All groups share one centre, and each spreads out both ways along 7 directions, with some noise.
(in the rows, 128 means zero)
Some rows, each with its group after it:
[124 127 106 152 127 139 123 114 123 163 115 101 114]
miki
[114 124 139 128 164 162 100  91 120 121 136 158 130]
vos
[117 118 175 100 204 178  96 179 135 117 171  57 136]
vos
[147 141 154 110  57 124  81 143 130 162  54 124 201]
ran
[139 116 120 128 168 160 141 140 122 104 166 145 110]
ran
[129 131 113 125 134 148 182 132 123 156 104  66 140]
miki
[135 117 101 122 129 123 177 136 114  76 128 128 144]
ran
[131 106  71 194 152  75  96 161 155 138 138  92 100]
vos
[117 124 118 138 172 160 153  83 136 154 118 152 120]
ran
[138 137 164  74 121 129 135 164 128  97 131 128 163]
miki
[111 127 111 142 116  91  92 114 119  99 122 129 128]
vos
[141  99  92 162 127 119  85 119 100  70 147 183 128]
ran
[123 174 115 125  98 119 159  93 169 184  82 124 123]
vos
[122 114 153 119 208 181 116 135 130 123 189 122  97]
Vota
[160 115 101 135 152 163 158 150 120  82 155 152 133]
ran
[122 122 154 136 150 177  62 108 139 152  76 118 200]
ran
[135 155 160  79  98 130 124 145 126 136 139 122 121]
vos
[108 115 140 120 168 137 125 146 123  94 125  75 164]
vos
[146 138 132  85 121 149 166 155 108 135 110 131 156]
Vota
[136 148 136 116 134 138 127 132 143 157 152 152  90]
miki
[114 137 128 117 135 120 141 116 126 113 134 122 121]
vos
[129 136 137 110 182 168 169 122 145 148 153 138 104]
miki
[100 164 167  68 104 128 148 107 124 106 113  97 152]
vos
[114 125 150 147 130 120 101 112 169 118 119  70 154]
Vota
[ 85 166 110 158 143  93  90  80 172 165 132 110  72]
Vota
[127 141 124 122 119 123 146 111 140 156 107 136 124]
ran
[156 128 150  83 146 177 184 155 125 139 127 135 150]
miki
[ 97 160 109 105 157 123 129 117 113 141 107 122 125]
Vota
[146 152  99 123 112 124 179 164 155  82 110  70 162]
ran
[110 143 176  97 130 144  63 133 126 119 129  97 155]
vos
[117 139 132 130 148 115  99  97 148 114 142 184 114]
miki
[145 125 125 158 103 124 108 103 157 150 123 151 124]
Vota
[131 135 136 139 111 134  55 138 129 161 131 112 117]
miki
[191 158 168  88  23 148  76 183 137 201  81 153 172]
Vota
[136 179  95  65  99 118 152 150  74 166  84 183 121]
Vota
[116 126 116 130 149 122 137 122 125 122 148 114 103]
miki
[126  88 141 157 167 140 133 110 148  86 168 109 128]
Vota
[117 116  98 153 113  77 200  94 148  80 125 104 123]
Vota
[118 143 100 152 160 143 157  95 160 132 106 112 137]
ran
[145 161 126 108 117 142 190 107 165 169  95 167 138]
miki

New rows. What belongs after each?
[127 125  91 155 141 135 154  93 127 151 120 146 103]
miki
[113 137 131 136 128 130  92 115 141 137  99  98 157]
miki
[142 138 129  91 137 142 208 139 130 131 133 133 125]
miki
[107  87 146 142 123 117  31  61  73 162 111 230 127]
ran
[105 157 123 117 124  83 143 143 155 130 132  61 105]
vos
[138 156 157 101 137 162 125 158 159 155 113  71 154]
ran
[125 112 117 135 113 105 107  90  96 143 127 201 106]
ran
[143 148 136  97 155 154 184 138 145 155 156 140  92]
miki
[ 96 113 145 118 172 130 104 143 118  76 137  70 158]
vos
[113 144 145 107 162 134 135 134 146 131 154 106 104]
miki
[101 129 138 149 122  99  16 128 126 118 144  99 115]
miki
[120 133 127 135 122 109  76 121 130 121 142 146 110]
miki
[ 99 133 148  77 115  78 172  96  97 177 143 159  66]
ran
[132 138 146  97 116 124 133 156 129 116 126 103 147]
miki
[112 154 121 127 160 126 151  96 161 147 141 141  92]
miki
[162  82 106 126 134 177 187 133  72  98  93 153 193]
miki
[117 137 124 125 135 132 149 127 136 142 106  65 140]
miki
[110 136 108 157 158 143 136  88 148 163 103 106 125]
miki
[118 123 118 137 123 117 110 127 115 125 124  98 129]
miki
[119 143 142 123  98 121  92 112 140 161  74 118 167]
ran
[142 152 114 124 109 122 135 139 145 138 136 125 108]
ran
[100 174 136 120 148 115 138  99 184 154 119 108 112]
miki
[122 130 149 121 148 117  49 135 128 111 195 173  76]
miki
[ 92 153 145 144 126  79   4 113 155 122 168 129  77]
miki
[ 97 110 122 171 134 125  29 118 106 126 115  57 141]
miki
[130 114 123 112 147 138 156 137 107 101 142 125 133]
miki
[104 124 158  97 122  94  82 145 101 105 154 110 116]
ran
[117 100 108 149  91  95  75 131  83  86  94  91 176]
miki
[ 77 149 105 116 202 142 173  91 126 120  85  87 158]
Vota
[166 118 158  66 124 142 154 166 106  70 155 212 158]
miki
[125  99 103 152 159 116  89 133  96  45 184 152 105]
ran
[ 95 118  88 162 158  92 134 100 136  96 113 101 132]
vos
[164 151 164  93 144 181 128 117 170 157 128 250 144]
miki
[143 104 140 116 182 178 128 153 114 122 164 137 127]
vos
[105 159 145 111 161 173 155  65 149 157 106 134 134]
vos
[106 126 145 114 152 142 118 118 123  98 115  94 168]
vos
[120 150 136 119 148 136 129 111 156 142 122 131 126]
miki
[156 128 153 107 120 179 132 134 136 146  71 149 212]
miki
[123 160  85 148  79  91 165  97 145 177  77 103 115]
miki
[113 139 104 151 155 114 122  81 148 130 152 182  78]
miki
[122 136 114 123 197 172 218  68 165 129  97 179 155]
miki
[124 118 104 137 204 165 200  49 152 105 115 237 144]
miki
[120 143 118 127 122 120 151 107 147 138  92 118 149]
miki
[133 132 123 141 126 153 116  94 144 149  75 158 175]
miki
[133 123 126 127 126 141 129 133 115 134 122 124 137]
miki
[138 134 114 123 119 123 157 126 123 137 133 141 110]
miki
[119 129 142 112 114 112 102 133 117 123 123 124 138]
ran
[128 148 139 117 108 111  90 123 149 137 120 146 131]
miki
[136 139 112 110 149 144 216 116 139 143 121 136 121]
miki
[134 121 125 140 115 156 114 110 127 145  57 123 203]
miki
[118 136 136 103 182 143 171  99 154  97 134 178 141]
miki
[133 129 124 108 145 144 174 162 108 140 166  75  89]
miki
[133 145 121 148  90  88  72 118 146 152 161 156  64]
Vota
[151 123  99 154 131 166 141  99 136 145  89 179 158]
ran
[100 130 115 125 127  75 126 109 125  65 131 133 130]
miki
[123 133 130 128  70  88  65 150 110 114 104  89 150]
miki
[131 139 127 133 131 138 114 102 146 148 109 167 136]
miki
[135 130 113 124 139 153 179 118 139 126  90 120 169]
ran
[128  96  91 146  82  67  99 126  72  63 136 158 122]
miki
[ 99 129 127 130 173 137 138  94 136 143 131 123 113]
ran
[111 130 119 145 113 108  85 120 121 123 115 103 132]
miki
